The groups are shells around one centre, one inside the other: the same stretched ball of 7 dimensions in 7 sizes.
In the rows, zero is written as 128.
Known rows, each followed by its group:
[101 150 123 127 136  96 116 126 160 140 125 108 110]  davo
[ 80 155 104 126 151 137 110 130 151 129 162 102 125]  Tubo
[109 129 115 116 163 138 120 113 127 139 120 134 138]  mafa
[ 99 170 103 163  87  87 123 111 175 121 208 104 108]  zafub
[ 88  93 154 101 158 168 134 124 154  57  97 140 124]  Vaf
[167  44 122  57 189 221 151  71  64  83  51 194 162]  Tubo
[113 114 156 124 132 147 139 126 129  98 107 154 126]  mafa
[140 117  88  96 124 164 133  79 118 100 147 140 124]  fet
[193  99 101 102 130 154 150  90  64 130 107 147 135]  kamu
[103  95 172 138 177 112 137 136 144 111  77 142 145]  Vaf
[106  97 144 106 191 159 129 133 118 114  78 138 146]  fet
[136 155  93 111 132 120 117 125 114 161 131  96 109]  Vaf
[177 122  70  74 126 183 132  80  69 135 127 139 122]  kamu
[ 96  93 129  86 140 199 136  87 146  45 124 170 129]  Tubo
[162 143 131 158 117  93 141 141  92 168 128 115 127]  davo
[ 80 136 122 115 168 154 114 141 143 114 131 107 127]  davo
[120  92 153 104 170 173 138 123 104 104  76 164 145]  zafub
[ 82 169 120 164  99  81 119 119 189 121 192 109 110]  zafub
[153  76 147 125 153 153 156 107  93  96  95 164 154]  Tubo
[ 90 142 131 136 118 118 126 132 169  94 154 105 106]  fet
[170 121  84 112  99 133 142  70 110 116 156 140 120]  davo
[ 98 170 142 155 110  77 121 162 162 141 140  86  95]  kamu
[175  82 106  74 146 178 145  67  80 110  82 178 139]  kamu
[127 156 131 168  80  85 140 136 148 117 175 102 103]  Vaf
[158 112  93  73 135 177 133  94  92 112 107 133 115]  kamu
[175 161 100 143  67  86 139  99 111 160 160 126 102]  zafub
[100 156 141 156 114 103 127 135 148 136 149 129 121]  davo
[124 143 113 129 141  96 121 133 137 147 126  90 113]  davo
[137  69 122  71 151 210 146  65 106  62  94 196 144]  Tubo
[ 67 150 194 191 114  54 133 183 197 104 134  95 104]  zafub
[177 118  89 116 157 117 133 100  79 174 109 121 142]  Vaf
[119 120 142 128 131 133 138 142 132  95 120 110 114]  kamu
[101 142 150 156 152  87 125 172 146 138 118  80 119]  zafub
[ 89  71 186 109 178 175 144 140 140  52  66 158 140]  davo
[120 106 183 155 129 100 150 139 142 101  95 149 129]  Vaf
[ 66 106 169 126 160 159 132 139 162  66 113 145 134]  zafub
[118 160 131 161 109  95 129 144 134 146 157 108 116]  mafa
[124 118 126 124 112 151 142 104 131  85 147 145 123]  fet
[132 158 136 152  87  92 136 137 134 136 146 115 101]  fet
[197 114  92 115 116 124 147  80  74 152 121 145 132]  kamu
[ 70 160 171 182 124  67 125 180 183 122 145  86 109]  mafa
[107 105 119 108 180 158 125 111 126 111 114 135 147]  fet
[157 131 123 132 103 123 143 104 103 137 130 151 124]  mafa
[119 123 138 112 145 128 129 135 131 119  94 118 114]  fet
[156 100 109 114 139 149 144  96 100 109 125 138 138]  mafa
[116 135 103 117 155 141 120 111 120 142 136 127 137]  mafa
[117 153 131 127 134 121 121 143 120 155 116 119 116]  Tubo
[109 151 129 132 142 124 120 147 124 149 126 111 121]  zafub
[125  77 100  53 182 219 129  67 105  82  89 177 147]  Tubo
[178 147  95 107  97 120 133  94  91 165 120 138 107]  davo
[137 172 130 154 108  72 125 162 124 175 130  82  98]  Tubo
[156  72 124  76 170 200 146  97  75  94  71 167 146]  mafa
[139 129  94 113 141 143 127  91 107 143 139 142 138]  fet
[160 123 129 121 126 139 142 132  85 134 108 126 121]  Vaf
[104  96 178 126 154 127 141 134 147  90  74 151 129]  kamu
[113 109 149 140 167 125 135 126 125 128 105 147 151]  kamu
[ 67 152 181 182 135  58 124 169 189 130 126 107 118]  Vaf
[111  89 173 121 154 143 145 130 135  82  79 155 133]  fet
[108 114 139 132 175 125 128 145 129 123 106 107 138]  mafa
[200  95 107  87 149 150 144  86  53 158  66 164 139]  zafub
[155  76 103  82 172 193 142  83  83  96 100 157 152]  Vaf
[182 104 101 123 165 122 140 105  69 167 103 126 153]  davo
[145  96 126  81 174 191 134 117  73 125  70 156 142]  Tubo

New rows. What belongs after each?
[102 162 139 167 106  75 126 135 161 143 157 117 115]  fet
[159 181  75 143  92  80 121 108 112 192 174  98 108]  zafub
[136  88 107 107 155 162 141  78 116  92 129 155 150]  davo
[117 134 133 126 112 143 135 132 131  98 139 122 109]  fet
[ 96 128 143 147 154  98 125 128 156 130 121 127 135]  fet
[172 100 115 121 178 128 139 121  70 163  86 123 153]  davo
[ 74 137 138 124 151 150 119 137 151 107 134 129 127]  Tubo
[142  48 164  79 195 192 151 112  87  82  27 179 154]  Tubo
[103 159  98 124 152 113 108 121 139 166 142 108 126]  Tubo
[137 125 140 130 105 126 144 128 125 100 126 126 109]  fet
[159  99  97  67 175 188 129  87  69 142  76 162 144]  zafub
[126 122  64  74 148 186 118  66 117 112 150 141 131]  Tubo
[166 139 117 133 125  78 133 114 107 178 103 122 119]  Tubo
[145 153 119 159  78  90 141 112 131 134 171 126 112]  mafa
[164 103 123 113 114 142 150  93 103 104 114 154 125]  fet
[ 79 159 141 158 150  82 113 149 165 156 135 107 126]  davo
[104 117 147 169 159  92 135 128 147 127 137 128 154]  Tubo
[106 125 110 126 128 156 131  96 137  97 167 146 137]  Tubo
[124 137 148 186 146  59 136 158 133 159 134  93 139]  Tubo
[162 111 159 137 128  98 149 123 102 146  75 157 130]  Tubo
[120 131 135 125 119 124 133 110 136 121 121 149 120]  fet
[104 128 131 120 172 130 120 145 128 136 104 107 130]  fet
[175  74 112  95 155 182 153  89  69  99  99 157 150]  Tubo
[123 134 115 148 140 123 132 136 119 128 157 100 134]  Tubo
[ 94 165 109 133 106 130 119 134 153 112 178  97 102]  zafub
[ 91 166 125 123 102 126 118 138 160 114 151 108  91]  davo
[ 92 143 144 143 133 131 127 146 141 117 141 122 124]  davo
[100 128 155 132 150 134 130 158 132 113 108 115 123]  mafa
[112 152 114 130 103 111 124 101 154 125 155 134 110]  kamu
[174 159 100 144 108  77 131 112  95 198 134 118 120]  zafub
[ 79 126 147 126 186 128 116 155 147 128  98 109 134]  Vaf
[ 83 162 124 137 138 120 113 153 152 132 150  92 113]  zafub
[ 70 131 143 112 169 152 115 146 152 108 108 121 124]  davo
[115 136 136 140 146  91 124 117 140 157 110 140 133]  Tubo
[120 160 166 201  75  43 145 158 160 131 163 103 104]  Tubo
[ 85 155 141 134 128 110 119 157 164 117 132  93 100]  kamu
[ 94 142 150 144  97 108 134 130 173  88 148 125 102]  fet
[150  84 126  73 130 201 148  89  97  68  93 170 122]  Vaf
[137 160 135 164 102  59 131 133 138 167 135 115 111]  kamu
[ 88 140 170 137 112 110 131 150 168  98 112 127  99]  Vaf
[130 126 105 141 162 103 126 108 123 156 137 119 148]  Vaf
[157 143 112 140  98  93 138 124 120 136 144  98 104]  Tubo
[ 90 175 145 185 111  41 120 159 180 154 160  83 107]  kamu
[170 111 140 136 132 119 149 124  83 145  96 143 136]  kamu
[141 173  69 123 105 100 115 103 128 168 171  93 104]  davo
[156 129  59  94 160 148 119  85  90 161 139 114 138]  davo
[118 156 128 162  91 101 135 135 143 119 177 108 110]  kamu
[164 125 107 134 145 113 135  98  86 176 119 148 150]  davo
[142 121  84  90 155 156 123  94 104 135 121 123 129]  fet
[113 129 133 121  94 143 139 109 150  77 147 141 105]  mafa
[149 123 135 111 124 117 136 113 116 135  87 143 112]  zafub
